The groups are shells around one centre, one inside the other: the same stretched ball of 7 dimensions in 6 sizes.
In the rows, zero is written as 128.
Some rows, each with its group after it:
[ 90 150 146 120 103  91 103  98 124  80 126 150 120]  rina
[ 82 138 132 140 143 104 117 140 152  76 138 138 157]  tik
[ 74 116 136 149 140  82 106 170 127  85 129 140 138]  tik
[122 107  97 134 126 134  84  83 119  52  76 163 114]  Turi
[114 108 110 133 164 134 115 116 102 108 121 169 141]  rina
[ 89 121 126 133 177 155 143 119 114 118 151 148 161]  vavu
[ 67 118 146 123 156 112 128 125  98 115 134 164 152]  rina
[124 132  96 128 120 129  91 100 157  63 114 157 136]  baneg
[103 119 135 151 148  93 111 144  98  98 125 143 119]  Nel
[122 124 116 111 110 128  94  67  94  95 105 175 104]  Nel
[ 82 140 136 108 132 133 125  93 122 108 145 163 149]  baneg
[121 125 109 157 121  80  79 140 146  44  95 142 118]  vavu
[ 93 116 135 126 119 121 103  90  87  89 106 153 102]  rina
[ 82 103 131 144 148  97 107 155 103  97 120 153 131]  Turi
[ 87 110 134 121 117  74  86 129  94  94 101 179 118]  tik
[118 112 105 119 109  94  74 114 116  81  96 184 116]  rina
[100 111 120 132  87  82  63 108 115  46  73 160  92]  vavu
[ 90 112 138 142 123  85  92 120  93  71  90 153 105]  baneg
[ 98 106 133 146 156  85 107 146  87 100 110 162 126]  Nel
[115 114  96 114  92 137  72  67 130  52  80 170 107]  Nel
[123  85  94 142 121 116  72 120  97  71  78 167  96]  vavu
[100 151 139 116  88  85  86  69 126  51  92 159 111]  vavu
[107 119 116 114 101 121  88  88 109  85 107 167 106]  Turi
[ 87 107 118 121 131  95  87 109 118  66  82 184 141]  vavu
[121 132 117 109 101 126  88  51 104  74  92 173 104]  Turi
[122 154 120 120 108 107  95  73 142  61 109 159 127]  vavu
[116 132 100 109  95 114  73  71 150  47  86 179 129]  vavu
[121 137 112 110 133 148 111  53 117  87 112 172 135]  tik
[ 87 143 145 103  94 122 103  50 103  78 107 161 107]  tik
[104 110 128 135 145  87  99 121  89  91  96 173 124]  rina
[144 102  79 135 115 123  66  95 124  53  73 172 105]  baneg
[ 97 153 142 123 124  96 112  94 128  81 125 154 136]  Nel
[ 93 105 110 124 106 103  76 114 125  62  88 170 119]  Nel
[119 125  97 120 130 150  99  70 138  65 101 165 138]  Turi
[111 118 105 121 115 157  97  71 123  72 106 155 116]  Turi
[140 117 104 132  90 100  61  71 106  44  61 166  78]  tik
[ 86 131 129 109 106 112  93  74 123  66  96 170 128]  Turi
[ 97 122 120 120 108 130  90  63 117  53  83 160 114]  rina
[140 123  92 119  97 134  73  58 124  55  80 171 101]  Turi
[139 108  86 135 110 143  78  95 123  67  97 155  97]  tik
[115 130  99 130 113 130  91 109 159  63 119 149 132]  Nel
[101 105  97 133 131 115  87 140 144  74 110 165 143]  tik
[ 77 114 135 147 162  91 120 180 121 110 147 148 154]  vavu
[ 93 133 138 107 113  93  97  85 103  90 105 181 125]  baneg
[108 110 108 113 129 119  88  74 108  70  77 190 132]  tik
[ 92 119 126 132 146 148 125 111 110 104 138 143 132]  baneg
[ 77 146 147 108 119 106 115  83 119  88 124 165 141]  baneg
[ 97 130 112 121 147 149 118  89 140  80 123 159 158]  baneg
[ 78 140 147 114  99 107 104  85 114  81 119 152 115]  rina
[ 78 128 130 133 155 136 133 136 135 106 156 141 159]  Nel
[111 121 128 121 115  97  87  73  89  71  78 175 104]  Nel
[ 92 139 126 125 107 101  93 106 147  59 113 151 132]  baneg
[118 110  99 143 106  93  67 129 136  50  86 157 109]  baneg
[ 94 147 140 134 141  90 116 120 132  82 129 150 148]  tik
[128 139  99 136 124 150 104  91 154  65 126 136 128]  vavu
[132 109 106 138 116  92  73 110 101  69  81 169  97]  Turi
[ 78 129 144 131 118  75  96 122 117  71 105 156 127]  Turi
[129 121 109 139 136 140 106  96 108  88 117 148 111]  rina
[111 125 112 143 135 127 109 136 136  90 140 137 130]  Nel
[ 78 131 140 115 125  99 111 123 117 106 136 165 140]  rina

New rows, each followed by its group:
[117 122 121 142 131  81  88 115 112  65  88 162 118]  baneg
[102 132 114 128 107 128  95  98 145  62 115 144 123]  Turi
[131  99  94 140 105 105  62 106 112  52  69 165  91]  baneg
[136 115  96 115 110 114  76  85 110  82  91 187 110]  Nel
[121 112  98 141 142 123  99 140 133  90 126 155 134]  baneg
[113 134 116 107 110 122  98  88 122  98 126 174 126]  Nel
[ 67 140 153 125 122 105 120 118 122  93 141 140 135]  Nel
[ 99 107 100 123 139 153 104 103 129  85 115 164 143]  baneg
[115 129 107 115 149 143 113  82 127  93 119 176 154]  Nel
[114 101 100 139 102  83  58 123 127  42  67 168 104]  tik
[100  99 118 133 154 116 106 126  91 103 109 171 131]  Turi
[ 89 137 139  98  94 105  94  68 106  87 108 177 115]  Nel
[119 142 104 113 125 167 111  52 143  73 119 157 139]  tik
[136 103  76 134 145 163  92  88 132  66  93 166 132]  vavu
[ 91 141 124 113 121 112 104  98 146  77 123 166 151]  baneg
[ 93 133 135 125  89  95  88 107 121  74 115 147 101]  vavu
[110  92 109 151 159 128 106 135  95  94 108 153 122]  Nel
[125 114 105 142 117  73  69 129 126  56  82 169 114]  baneg
[ 88 132 138 109 135 111 114  80 103  95 112 178 142]  rina
[ 69 126 143 120 129 109 111 102 114  81 113 159 139]  Turi
[ 77 139 133 106 132 158 129  72 128  96 140 155 150]  tik
[ 84 131 130 130 162 136 134 118 126 103 145 149 161]  Turi
[ 81 130 147 146 161 100 132 149 112 107 147 138 146]  Nel
[121 127 100 141 136 125  97 109 149  58 108 149 138]  Turi
[108 106 108 127 116 141  90  84 107  70  91 158 106]  Turi
[ 85 131 120 111 137 158 119  67 134  77 116 161 153]  vavu
[ 83 126 140 115 142 100 114 105 101 102 117 177 145]  baneg
[ 93 103 125 146 124  85  88 152 108  79 105 151 111]  rina
[137 125 108 139 102  88  67  84 119  38  65 161  94]  vavu
[103 108 114 143 163 141 118 115 109  90 116 151 138]  Turi
[116 136 106 121  82 123  77  81 149  51 103 151 106]  vavu
[ 95 142 128 108 136 131 116  64 127  80 114 171 152]  vavu
[ 99 122 119 112 155 133 120 100 111 114 131 180 156]  Nel
[136 134 102 121 112 130  87  64 127  63  95 166 114]  Turi
[103 111 112 117 118 119  84  77 111  63  77 179 122]  Turi
[144 133  98 123 113 117  81  74 128  63  92 172 114]  Nel
[ 97 115 119 128 114  99  89 130 122  85 115 162 122]  Turi
[ 85 149 141 108 105 144 118  56 121  83 130 144 121]  vavu
[ 96 116 128 153 114  85  84 128 119  48  89 136 103]  tik
[ 90 131 129 117 113  83  90 107 129  71 103 173 135]  Turi
[147 128  94 128 107 134  83  76 125  68 101 158 101]  Nel
[104 134 127 139 113  85  87 105 131  48  91 150 118]  baneg
[112 123 120 123 102 114  89  95 107  84 109 158  99]  Turi
[ 87 119 135 131 124  55  86 140 113  76  96 174 131]  tik
[108 104 108 131 102  98  68 103 112  53  72 169 101]  Turi
[102 131 114 120  88  91  71  95 145  45  88 165 118]  tik
[127 136 117 142 110 122  95  91 122  65 112 134  98]  tik
[ 92 143 150 139 139  81 116 120 113  85 124 146 132]  vavu
[ 75 131 146 129 117 114 111  96 111  75 115 140 119]  rina
[139 111  88 143 107 131  74 102 130  54  91 148  95]  Nel
[ 84 113 143 140 143  93 109 128  90  92 110 153 121]  Turi
[ 93 134 133 113 116 150 115  54 105  83 115 151 116]  Nel
[113 109 125 146 131  74  83 119  92  67  77 165 105]  tik
[116 101  94 138 130 126  80 100 126  48  73 164 122]  rina
